The rows of a group lie close to one hidden flat surface of 10 dimensions, which passes through zero. Surfaces can cross.
In the rows, 128 means zero.
Some rows, each with its group after it:
[158 118 154 116 129 113  85 132 128 111 152 117 115 131 140 116 121 112]	kirol
[176 119 118 102 101  60 123 171 163 114  86 134 130 163 128 116 110  72]	deko
[ 60 106 168 185 143 152 109 120 137 232 145 160 136 178 128 167 183 153]	deko
[141 125 155 154 124 141  96 186 121 109 139 124 119 110 145 145 112 131]	nel
[114  90 116  69  95  96 152 132 137 132 122 150 137 183  80 104  96  98]	kirol
[127 146 177 135 144 139 138 113 151 109 126 150  97 119 142 141 106 127]	nemud
[164 103 173 129 121 141 107 151 115 136 170 156 107  98 126 127 125  83]	nel
[132 152  97 126 108 109 161 135 136 120  98 116 136 137 132 128 120 106]	deko
[108 107 103 100  91  81 130 172 147 164  78 116 165 168 105 107 132 124]	nemud
[142 191 112 122 136 128 156 124 193  64  93 130  86 157 138 177 135 133]	deko
[118 154 136 165 143 122 190  92  95 135 120 158 122 126 133 126 131 126]	deko
[166 161 160 113  99 141  93 219 128 156  81 128 139 161 122 142 119  79]	nemud
[104 106 115 149 133 142 179 134  89 157 143 184 138 150 103 147 145 134]	deko
[173  87 141  60 144 153  67 177 192 122 139 127 116  98 132 155 131 137]	deko
[ 71  75 122  98 128  98 115 142 140 113 113 127 156 151  99 106 112 187]	nemud
[112 140  82 137 134  93  60 131 112 127 116  94 194 163 133 162 184 105]	kirol
[153 193 106 126 124 157 138  74 101 129 131  95 111 171 132 109 130 110]	nel
[102 100 182 152 138 103 121 134 108 193  99 166 148 161 122 107 109 128]	deko
[119 172 127 140 136 166  97 161  96 104  96 108 161 130 122 157 134 135]	kirol
[139 109 108  93 161 143 122 102 127 120 168 126 133 103 139 141 173 164]	nel
[147 105 135  88 132 140 115 124 120 120 189 142 115 138 127 141 143 111]	nel
[151 161 139 138 124 123 110 150 167 118 103 116 102 170 146 144 115 122]	nel
[168 132  76 109 144 115 111 116 139 154 124 134 151 128 122 156 202  89]	kirol
[175 147  39 124 146 113 165 128 163 146  81 153 133 125 103 156 221 134]	kirol
[107 127 114 161 109 163  61 107 104 194 148  64 157 113 136 100 140 126]	deko
[131 111 148  97 134 113 143 111 140 143 137 142 130 119 131 121 128 115]	kirol
[ 79 130 125 163 124 137 140 119 192 139 105 131 118 102 123 160 144 157]	nemud
[160 164 117 149  89 146  74 140 106 126 130  92 119 180 124 122  86  56]	kirol
[114 155 192 129 162 176 129  79 162 163  34 152 114  90  79  87  95 176]	nel
[ 89 109  93 122 107 142  89 100 179 105 173  94 107 133  99 137 165 156]	nemud
[141 187 160 138 169 131 125 104 173  97  59 152  95 216 143 160  71 141]	nemud
[202 134 111 119 122 165  82 158 161 122 150 126  81 143 122 157 145 100]	kirol
[ 99 105 178 141 138 115 131  86 123 153 148 132 125 113 155 103  90 122]	kirol
[133 129 123 141  85 143 144 140  96 144 150 113 118 112 112  93 124 108]	nel
[ 42 124 124 106  87 156 214 132 134 161 144 147 139 142 105 155 135 128]	nel
[153 171  88 177  86 140  75  94 176 106 142  85  78 157 107 139 147  72]	nemud
[ 61 139 178 109 146 175  98 148 199 149  86 108 141 121 146 167 109 200]	deko
[ 77 154 168  91  86 126 158 113  79 100 152  94 135 145 121  86 100 122]	nemud
[147 144 122 107 152 122 181  98  76 104 148 155 121 175 148 133  94 116]	nemud
[119 133 182 108 139 165 167  94  96 141 171 147 112  92 134 118 127 121]	nel
[126  94 110 141 103 119  81 135 160  98 150 128 102 137  91 126 125 118]	nemud
[110 104  89 102 106 145 113 138 130 116 167 100 135 120 113 133 144 141]	deko
[196 187  67  67  92 116 162 185 139  78  45 136 121 184  63 121 145  98]	kirol
[123 115 131 125 122 144 113 134 114 128 123 134 130 121  94 111 119 129]	nel

New rows, each followed by its group:
[114 161 127 179 114 134  99 121  97  74 171 100 109 134 133 141 164 129]	deko
[105 129 120 155  91 142 171 143 119 115 123 124 100 145 109 101  77 153]	kirol
[152 101 152 121 185 104 139 120 142 101 107 194 108 157 134 144  80 148]	nemud
[186 115  61 162 141  92  73 148 115 165  68 107 168 141 121 100 138 119]	nemud
[155 110 104 171 136  73 106 105 117 117 120 121 124 142 127  85 128 129]	kirol
[ 84 139 155 119 152 188 128 107  87  87 121 111 137  86 118 106  67 207]	deko
[137 156 143 156  93 156 144 139 155 167  94 128 101 125 110 118 118 104]	nel
[ 91 145  69  72  92 178  86 190 103 135 137 103 195 177  86 202 163  82]	kirol
[ 85 113 230  23 124 115 196 118 168 130 151 150 117  99 154 120  97 129]	kirol
[ 71 133 136  84  90  97 143 129 142 127 152  93 154 157 153 139 138 104]	kirol
[ 79 105 168 115 116 100 181 115 126 146 120 178 139 135 106 124  98  94]	nel
[103 145 148 145 112 121 137 113 113 126 116 106 134  99 131  98 118 129]	nemud
[118 151 115 181 152 159 110 104 132 107 119 120 119 118 130 150 121 157]	nemud
[105 125 109 106 124 150 134  98 143 145 145  91 136  93 135 122 136 149]	deko
[181 159 152 157 114 171 134 118 139 140 149 122  66 115 149 122  91  94]	kirol
[216 113 175 157 186 178  74 128  74 168 135 169 119  81 135 114 114 107]	deko
[127  79  58 155 124  92 112 139  85 110 146 123 154 123  99 104 164 154]	kirol
[156 135 120  84 127 146 145 103 150 136 180 113  92 139 149 130 167 130]	nel
[ 99 138 125 150 111 115 149 128 106 146 122 115 152 121 136 117 132 124]	deko
[115 126 121 164 149 122 162  94 117 152 128 132 138  82 149 120 150 150]	kirol
[175 106 109 119 152 115 180 128 101 168  64 214 129 191  80 109  65 101]	deko
[161 142 160  92 149 136 114 106 139 105 150 118  92 148 146 111 122 147]	nel
[203 127  96  93 105  83 118 131 114 101 167 102 117 112 136 100 186  75]	kirol
[126  95  93  79 141 105 137 104 128 169 128 158 171 127 103 142 175  96]	kirol
[132  94 201  41 134  87 133 139 144  88 151 141 120 112 132  98 119 138]	kirol
[140 113 124 106 108  66 152 143 129  88 129 141 124 143 121 110 126 102]	deko
[155 172 125 182 115 128 167 112 107 145 114 136 115 108 148 131 122  67]	nemud
[ 89  97 151 105 137  70 121  99 207 130  84 127 125 138 115  95 121 169]	nemud
[137 119 145 124 138 113  72 128 147 128  73 152 130 201  90 122  71 108]	kirol
[111 137 119 144 129 146 160 178 144 201  73 158 157 146 132 178 131 122]	deko
[178 159 128 110 142 136  78  98 152  75 102 101  96 148 122 101  79 128]	deko
[118  83  81 181 158  95 140  97 148 156  81 169 128 150  93 112 121 176]	kirol
[193 144 131 136 151 146  81 161 132  87  96 141 104 135 106 127 128 146]	kirol
[193 105 122 145 127  89  53 149 159 125  92 150 116 154  96 117 111  71]	nel
[179 119 122 134 164 123  63 134 121 128 103 124 139 136 131 115 119 144]	nemud
[ 57 112 125 129 125 145  50 143 108 143 132 112 191 184 114 169 112 112]	kirol
[148 106  91 158 147  81  94 145 201 180  35 135 149 136 125 130 143 146]	nemud
[ 54 157 161 161 116 103 147  80 134 111 165  83 121 103 168 123 174 155]	deko
[164  95 116 112 210  97 159 118 147 144  88 197 136 157 157 155 111 169]	nemud
[113 148 148 149  87 136 153 143 140 154  94 131 109 144 104 109  99 105]	nel
[132 159 138 134 137  98 132  93 119 139 121 106 148 112 166 122 153  91]	kirol
[137 127 118 143 136 149 179 125 142 133 146 136 100  80 144 133 160 164]	kirol
[152 139  95 123 112 139 129 192 127  80 130 129 129 123 122 173 143 113]	deko
[167  48  86  65 106  93 166 140 120 116 204 146 111  87 101  91 184 129]	kirol
[135  97 153 104 168 124  99 128 166 127 157 142 122 100 149 157 174 157]	kirol
[150 118 115 164 116 146 164 142  86 101 156 125  96  76 123  86 119 168]	kirol
[106 108 186  77 115  97 103 141 169 102 112 132 115 164 108 105 100 138]	nemud
[142 176  88 152 118 180 119 191 100  69 101 116 135 126 116 172 110 131]	deko
[111 158 128 140 136 148 119 105 126 137 111  94 139 118 140 122 138 157]	nemud
[112  91 177  77 140 119 155 117 138 132 142 157 127 106 123 109 110 140]	kirol
[103 182 117 134 108 128 137 152 153 126  48  82 156 129 150 134  86 131]	deko
[128 120 103 102 104  90 101 112 112 127 124  87 150 156 117  77 130 127]	nemud
[159  74 189  78 160 132 117 124 123 120 154 171 113  86 110 100 105 135]	kirol
[128 113  79 142 127 128 136 103  45 145 165  90 172  71 139  82 156 141]	nemud
[126  42 141  79 164 147 129 112 108 154 168 196 121 148  79 105 109 165]	deko
[118 130  86 162 147 153 134 165  95 138  91 139 164 138 128 156 114 157]	nemud
[142 106 170 113 151 125  84 132 158 112 124 140 114 126 124 121 119 152]	nemud
[119 137 137 116 117 100 160 138 152 102 107 127 110 142 130 114 119 152]	kirol
